There are 3 nested groupings, the coarsest first. Each group lies inside one group of the grouping before and may be the whole of it. The rows also spread widely along 10 directions, which tell nothing about the answers.
(in the rows, 128 means zero)
Known rows, each followed by its group in each grouping:
[ 92 159 123 160 154 123 136 108 123 149 111 106 159 141  98 128 100 126
 116 116 123 154  94 112 147 128 101 159 133 107 171 139 122 102 143 115
 136 110 143]
zel K_556 K_299
[ 87 152 100  99 148 107  78 138 156 142  97 117 108 122 129 141 103  82
 116 126 147 129 138 131 139 157 113 117 141 133 150 121 120 133 136 139
 129  69 132]
Rogo K_147 K_648
[137 140 137 115 138 115 113 131 125 107  89 136 148 173 121 157 110 173
 115 114 128 154  84  98 135  81 143 149 126 117 171 124 125 141 120 133
 157 140 125]
Rogo K_147 K_80
[111 119 105 176 117 184 146 155 159 179 157 166 155 142 113  71 140 134
 168 149 160 178 142 165 180 155 128 157 171  74 121 121 156  84 149 122
 122 149 116]
Rogo K_624 K_75
[137 142 118 149 129 121 117 105 136 131 128 151 140 159 100 136 144 146
 109 124 144 138  76 107 138  92 127 129 130  97 139 111 120 139 132  98
 128 140 119]
Rogo K_318 K_869
[135 124  97 114 156 157  96 129 118 152  87 141 103 167 104 108 129 132
 124 134 124 132 115 158 140 122 108 113 117 118 134 132 113 126 106 106
 132 155 116]
Zov K_201 K_637
[122 129 112 152 150 132 144 143 137 177 102 148 123 147 122 134 119 143
 149 109 164 139 112  94 154 103 122 131 143 113 144 131 139 134 123 140
 128 100 124]
zadaf K_865 K_587
[155 153 101 100 125 105 131 118 138 137 112 148 123 149 146 158 137 157
 108 102 173 162  90  81 129 134 149 161 159 107 156 106 140 146 145 130
 148  90 170]
figu K_274 K_809
[ 94 135 112 148 143 139 135 166 152 156 130 139 128 149 128 132 153 122
 147 118 165 110 137  94 169  76 122 125 148 106 102 128 135 130 138 125
 115 103 123]
zadaf K_865 K_468
[116 146 118 165 142 142 171 147 132 148 123 123 170 186 125 113 128 174
 132 130 141 188 100 116 180 117 132 189 159  59 155 138 145 107 155 116
 127 102 127]
zel K_356 K_859
[112 122  94 178 123 165 105 150 143 148 154 160 125 161 105  94 171 114
 171 146 150 123 132 151 176  88 100  79 131  79  93 100 122 126 130  76
 116 148  79]
zel K_997 K_681
[ 90 128  98 125 148 126 123 135 161 199 117 165 114  83 114 116 111  87
 121 115 164 137 133 121 124 178 116 134 136 149 133 123 139 119 132 171
 127 117 120]
Rogo K_624 K_215
[101 145 138 153 105 132 119 138 135 129 137 143 166 128 108 110  86 123
 193 130 145 181 133 127 154 140 130 164 145 115 202 118 146  99 139 154
 177 154 120]
figu K_274 K_912
[130 133 127  88 146 119 117 171 145 105  95 129 141 200 148 151 146 177
  90 122 133 145  95 106 160  77 156 157 134  99 135 129 120 159 138 129
 138 113 117]
Rogo K_624 K_930
[ 87 111 127 142 166 120 138 169 134 169  93 150 147 145 109 112 111 136
 114 133 100 146 105 137 140 122 108 135  92 123 152 135 109 141 115 169
 153 141  46]
zel K_556 K_223
[ 54 145 150 160 166 116 161 127 129 178 142 146 176  92  91 116 111 102
 106  95 127 110 104  76 109  98 114 177 109 158 142 153 118  97 130 164
 142 187 130]
figu K_274 K_750
[110 127 126 146 126 114 118 148 147 147 116 168 126 119 115 146 115 120
 168 115 160 128 122  90 142 100 128 109 122 134 152 110 135 151 121 166
 157 127  86]
zadaf K_865 K_850
[ 79 153 111 142 177 120 126  93 128 171 130 113 150 120  89 108 128  82
  68 108 111 113  97 128 122 143  94 147 125 126 127 145  92  99 143  90
 105 131 157]
figu K_11 K_610
[145 160  97 137 127 129  91  94 119 120 112 125 102 179 100 149 144 125
 133 120 148 118  97 106 145  75 107 103 133 109 133 113 117 135 125  66
 122 119 152]
Zov K_200 K_728
[115 121  77 134 138 111 110 143 157 176 125 183  89 118 114 133 154  98
 135 128 163 116 115 110 128 137 108  75 111 122 100  87 127 171 125 136
 122 104  60]
zel K_356 K_357
[103 155 102 143 133 140 134 122 153 138 157 128 156 139 116 112 155 116
 112 129 148 158 118 131 158 154 123 165 158  78 122 119 137  93 171  97
 117 112 152]
zel K_788 K_605
[131 148  96 143 117 159  92 117 131 127 139 147 122 151 106 119 152 118
 163 130 168 139 127 130 157 113 107 111 148  92 119 102 141 108 142  74
 123 142 151]
zel K_788 K_90
[127 116  89 159 124 148 164 116 162 197 171 207 128 106  99 102 183 122
  99 120 161 127 102 112 118 149 132 143 130 111  71 104 140 111 139 131
 115 180 109]
Zov K_200 K_498
[127 132 114 122 159 137 137 124 133 163 109 150 125 134 118 130 124 141
 106 102 150 144  97 106 131 133 126 149 138 125 145 133 133 118 128 137
 132 128 148]
zadaf K_663 K_617
[122 138 126 130 145 119 134 138 122 137 110 133 152 169 123 124 125 154
 117 121 124 158  95 115 145 106 130 156 132 104 164 130 119 133 133 127
 149 130 120]
figu K_274 K_809
[ 87 153 112  87 142  84  66 144 146 107 107 111 119 131 134 147 117  76
 109 127 126 117 130 123 132 137 116 109 117 138 156 113  97 158 140 134
 149  85 110]
figu K_274 K_809
[105 154 100 128 133 102 113 101 160 125 164 150 140 116 105 146 180  95
  75 114 145 112  88  98 120 131 121 124 123 105  92  99 113 138 165  92
 116 124 128]
zel K_788 K_605
[130 117  95 138 132 112 146 141 162 156 131 153 145 171 125 108 156 143
  86 152 110 176  86 155 152 175 136 152 130  72 132 114 110 145 150 133
 133  88  63]
Zov K_200 K_498
[125 114 123 157 136 158 137 152 137 161 122 164 138 151 114 113 132 148
 160 121 153 145 120 121 158 100 125 134 136 105 134 125 137 120 123 132
 136 154 108]
zadaf K_865 K_587
[156 114  67  80 150 138  99 140 145 177  78 164  73 152 137 117 138 128
  97 137 145 153 120 162 128 192 122 115 128 119 127 111 122 144 119 139
 129  99 109]
Zov K_200 K_498
[177  89 109  64 154 150 123 176 150 147  87 204 115 175 151 125 181 205
  53 126 138 146  88 131 115 113 171 150 110 111 102 113 120 162 110 155
 138 192  91]
Rogo K_318 K_869
[110 138 113 130 127 122 143 138 154 146 139 152 144 138 120 131 147 131
 104 121 143 140 107 105 136 128 140 165 135 112 122 122 131 121 147 144
 135 131 119]
Zov K_200 K_498
[147 113 119 106 156 127 136 146 140 141  89 141 143 174 139 130 132 172
  84 120 121 174  86 131 147 146 144 166 132  92 157 134 116 142 138 139
 142 107 115]
zadaf K_865 K_587
[110 147 127 157 120 136 171 166 155 163 132 158 152 147 137 138 119 169
 169 112 187 165 124  73 166  86 154 178 174 102 145 125 174 114 137 168
 139 110 137]
Rogo K_147 K_648
[109 138 105  94 160  96 123 122 157 132 123 143 140 132 122 150 177 121
  25 113 115 117  75 107 112 136 129 147 108 112  99 116  97 149 155 118
 122 119 120]
zel K_556 K_223
[128 139  84 118 128 101 124 138 167 151 128 160 116 134 137 146 157 127
 111 124 170 154 105 105 144 160 135 129 143  95 122  92 138 158 153 137
 131  66 108]
zel K_788 K_90
[ 85 175 156 119 139 107 125 106 119 109 124 108 179 112 109 149  88 120
 108  90 133 144 101  73 115 115 133 202 133 146 193 144 129  92 151 144
 167 158 191]
figu K_274 K_809

New rows, each followed by its group in each grouping:
[107 142  98  65 164 103  86 149 153 117 106 140 101 140 138 162 177 107
  49 110 137  84 106  96 112 105 127 112 102 132  81 113  99 169 142 114
 114 120 116]
zel K_356 K_859
[127 129 113 121 115 132 120 120 170 129 163 178 155 118 115 120 172 128
  79 130 147 147  95 126 125 153 151 157 137  95 111 100 124 121 157 121
 131 165 122]
Rogo K_318 K_869
[135 151  89 126 137  94 113  73 151 151 127 155 118 120 103 156 150 111
  67 108 152 129  67  99 109 148 121 115 136 111 122 100 114 150 140  95
 116  92 144]
Rogo K_147 K_648
[124 145 112  97 146 148  96 130 136 129  99 132 126 151 125 130 123 136
 105 118 145 143 119 131 136 127 129 144 146 117 140 130 129 110 131 112
 129 139 165]
Rogo K_147 K_648
[138 130  91 149 170 120 176 135 138 190 104 151 123 171 130 137 163 175
  80 104 158 142  70  81 146  95 126 144 136  89 109 129 127 152 133 117
 110  83 123]
zel K_997 K_681
[126 123 117 139 135 119 149 140 142 159 114 162 141 146 113 125 122 157
 126 126 136 163  93 114 138 131 140 159 124 110 156 124 134 140 123 166
 155 133  84]
Zov K_201 K_637
[ 99 141 135  85 160 133 112 154 145 108 118 121 155 161 131 141 160 141
  59 108 122 110 105 104 139  71 144 165 127 121 104 144 109 124 149 112
 120 158 152]
Rogo K_624 K_215
[126 164 119 160 135  95 161 125 125 162  98 119 143 168 123 149  81 164
 167 105 166 184  92  74 166 111 132 167 168 102 205 126 148 136 133 147
 150  46 144]
figu K_11 K_610
[ 98 133  85 108 123 145  83 167 166 145 124 138 103 136 132 103 136  81
 145 154 146 137 167 170 160 178 118 117 143 113 120 109 128 117 143 135
 129  99 103]
Zov K_200 K_498
[110 171  86 153 121  92 146 109 166 150 153 125 142 134 126 146 142 115
 120 121 176 169 101  93 163 165 128 155 173  73 139 102 147 128 179 114
 120  24 146]
zel K_788 K_605
[100 148 100 100 166 112 112 108 145 139 127 138 132 116 110 140 162  98
  41 106 129 103  90 103 106 140 116 141 111 124  95 124 102 131 153 100
 109 140 143]
zel K_356 K_859
[112 135 110 113 173 130 153 151 136 164  93 131 143 159 134 124 122 156
  86 115 133 163  99 110 142 147 129 180 134 102 145 143 131 120 145 146
 128 105 129]
zel K_356 K_357
[ 57 156 139  64 153  83 104 194 162 119  98 109 142 119 163 159  96 101
 109 109 138 127 152  87 134 130 152 179 128 160 171 139 124 141 151 207
 166  87 124]
figu K_274 K_912
[117 144 117 139 118 126 109 121 142 123 132 151 142 128 105 140 132 124
 132 122 144 144 105 112 136 122 120 127 124 110 146 100 127 127 140 120
 149 144 117]
zel K_556 K_299
[129 121  84 150 127  94 112  98 154 200 107 194  93  88  96 134  97  98
 140 123 165 153  95 119 106 188 108  85 122 138 160  89 134 162 107 163
 145  94  74]
Rogo K_147 K_648
[107 152 110 119 129 140  90 134 142 118 122 131 125 139 116 137 137 112
 133 121 148 126 129 119 146 111 114 120 133 116 129 112 127 119 140 107
 135 133 140]
zel K_556 K_299
[140 116  79  81 109 133  90 159 177 142 126 186  93 122 140 125 163 114
 129 142 166 143 138 146 133 178 149 113 134 117 108  86 137 155 133 158
 147 123  88]
Zov K_201 K_637
[ 98 162 124 133 128 101 109 104 137 116 132 121 143 132 100 150 120 102
 107 115 128 126  98  96 128 119 121 147 122 126 153 123 117 123 147 123
 143 122 134]
Zov K_200 K_498
[127 135 105 109 152 135 101 102 131 166  91 154 112 109 105 132 104 116
 102 106 155 139 104 119 110 159 116 134 126 148 152 126 128 117 124 137
 137 149 158]
Rogo K_624 K_75
[107 139  97  93 119 120  82 165 160 140 112 162  82 121 135 152 135  93
 151 122 174 104 153 100 131 120 130 103 124 154 118  98 138 149 124 164
 144 116 105]
Zov K_200 K_498
[105 149 129 135 127 153 111 152 140 115 124 119 158 171 122 116 120 141
 146 134 139 157 134 135 172 103 132 157 159  91 150 133 138  97 142 110
 134 131 144]
Rogo K_147 K_648
[119 136 106 122 137 110 127 147 145 151 113 152 108 151 124 150 145 132
 117 116 151 117 109  89 135  94 132 126 122 127 120 116 128 153 124 144
 133 111 101]
Zov K_200 K_498
[116 141 111 119 151 173 121 143 127 158 107 154 118 133 116 126 140 140
 132 104 167 114 133 100 135  88 116 138 132 135 109 130 143  98 120 120
 126 183 167]
zel K_556 K_299
[120 131  99 135 154 135 114 122 132 171 107 151 104 129 111 126 119 113
 134 114 156 132 112 118 138 135 106 107 135 128 142 121 129 130 120 126
 127 108 125]
zadaf K_663 K_617
[117 141 137 130 161 136 142 133 117 123 114 125 157 192 106 133 156 167
  69 111 103 118  76  98 137  50 130 169 110 108 118 151 104 117 130 101
 126 178 132]
Zov K_200 K_498
[179 136  69  89  98 109  91 104 170 124 132 199  84 119 133 172 188 134
  99 112 193 132  87  91 110 148 145  91 135 108  99  54 136 179 141 112
 137 110 130]
zel K_556 K_299
[ 91 140 118 119 144  93 141 156 155 160 119 142 143 127 136 137 117 121
 115 115 146 147 115  96 135 140 139 161 136 127 159 126 127 142 142 174
 151  93 107]
figu K_274 K_912
[ 79 160 153 121 122 158 101 181 128 125  92 122 138 130 130 138  54 132
 220 112 176 146 178  94 161  79 135 163 157 155 192 143 173  85 115 183
 167 154 162]
Rogo K_147 K_648
[102 165 108 102 131 137 118 125 159 113 149 112 148 142 128 131 163 114
  87 121 148 131 123 116 149 133 143 180 160  97 109 131 130  97 169 102
 119 116 183]
Zov K_201 K_637
[121 125 120  78 150 133  90 150 137 145  85 167  97 106 130 147 101 121
 129 100 162 123 129 102 111 134 132 123 117 172 155 121 139 134 109 178
 159 153 130]
zadaf K_663 K_617
[114 155 101 106 114 126 103 119 165 119 154 156 132  99 129 146 159 104
 104 105 178 129 119  91 127 148 141 146 143 119 111  97 139 118 165 121
 136 132 166]
zel K_997 K_681
[136 153 132  75 114 138  94 153 140  85 131 153 134 149 146 157 157 151
 127 101 171 121 125  80 130  69 164 158 142 132 127 110 139 129 140 126
 157 184 173]
figu K_274 K_912
[151 118 110 111 164 148  97 148 111 109  73 110 138 228 128 111 136 180
  94 143  90 173  85 176 169 112 116 132 116  68 160 135  93 140 125  79
 140 123  98]
zel K_997 K_681
[141 133  89  88 155  81  99 106 153 150  97 172  89 128 122 178 163 123
  49  98 154  93  71  77  90 104 130  88 108 144  97  97 105 186 116 123
 119 105 116]
Rogo K_147 K_80
[139 159  75 102  91 103 109 104 175 158 133 178  85  73 130 164 123  97
 157 108 223 152 129  79 119 195 151 132 166 140 147  78 172 141 144 173
 152  75 162]
Zov K_201 K_637
[ 65 155 131 116 158  89 133 181 163 125 105  80 164 175 148 142 107 129
  98 131 122 155 120 111 183 117 140 180 153  96 164 149 119 140 164 156
 133  31 112]
Rogo K_624 K_930
[164 104 117  60 131 154  63 147 132 109  82 185 100 132 131 139 131 145
 126 114 148 134 122 132 112 136 143 113 106 148 143 105 125 146 108 148
 169 199 121]
zadaf K_865 K_468
[ 83 139 120  89 190  85 116 168 141 156  52  99 115 143 148 161  83 118
  93 106 128 129 119  95 143 133 121 147 120 148 174 154 111 157 130 183
 141  39 118]
zadaf K_865 K_468
[ 94 161 113  96 139 105  84 124 144 105 113 114 134 122 120 147 112  94
 104 118 137 138 119 114 131 158 120 146 127 124 159 117 119 126 155 126
 143 105 138]
zel K_356 K_859
[ 99  97 121 116 153 116 142 207 170 153 117 168 139 157 148 128 163 148
 105 133 127 127 119 115 155 100 147 134 114 105 102 124 113 170 133 177
 136 110  42]
zadaf K_865 K_468
[131 149  96 106 122 128 108 116 150 132 127 148 116 133 119 139 147 123
 118 117 164 137 113 112 134 139 137 140 144 114 128 110 136 127 140 122
 136 122 149]
Zov K_201 K_637
[151  99 106 131 123 142 134 166 156 143 119 165 148 199 134 102 154 179
 121 155 124 193  96 170 177 138 147 141 144  58 138 110 125 152 139 123
 137 113  62]
Rogo K_624 K_215
[107 139  99  99 129 118  91 153 150 139 121 146 111 125 138 128 133  96
 135 127 158 133 142 125 137 147 126 120 139 128 138 106 127 140 137 140
 145 107 123]
figu K_274 K_809
[119 149 100 118 109 141 121 164 165 122 150 157 129 145 143 139 166 135
 147 126 186 140 138  97 161 113 148 146 159  88 102  96 156 129 157 122
 127 118 134]
zel K_356 K_859
[107 131 142 134 139 123  97 128 112 135  80 136 137 132  87 123  56 126
 168 125 110 158 111 133 127 131 113 140  96 152 216 137 124 124  98 175
 187 171  85]
Zov K_201 K_637
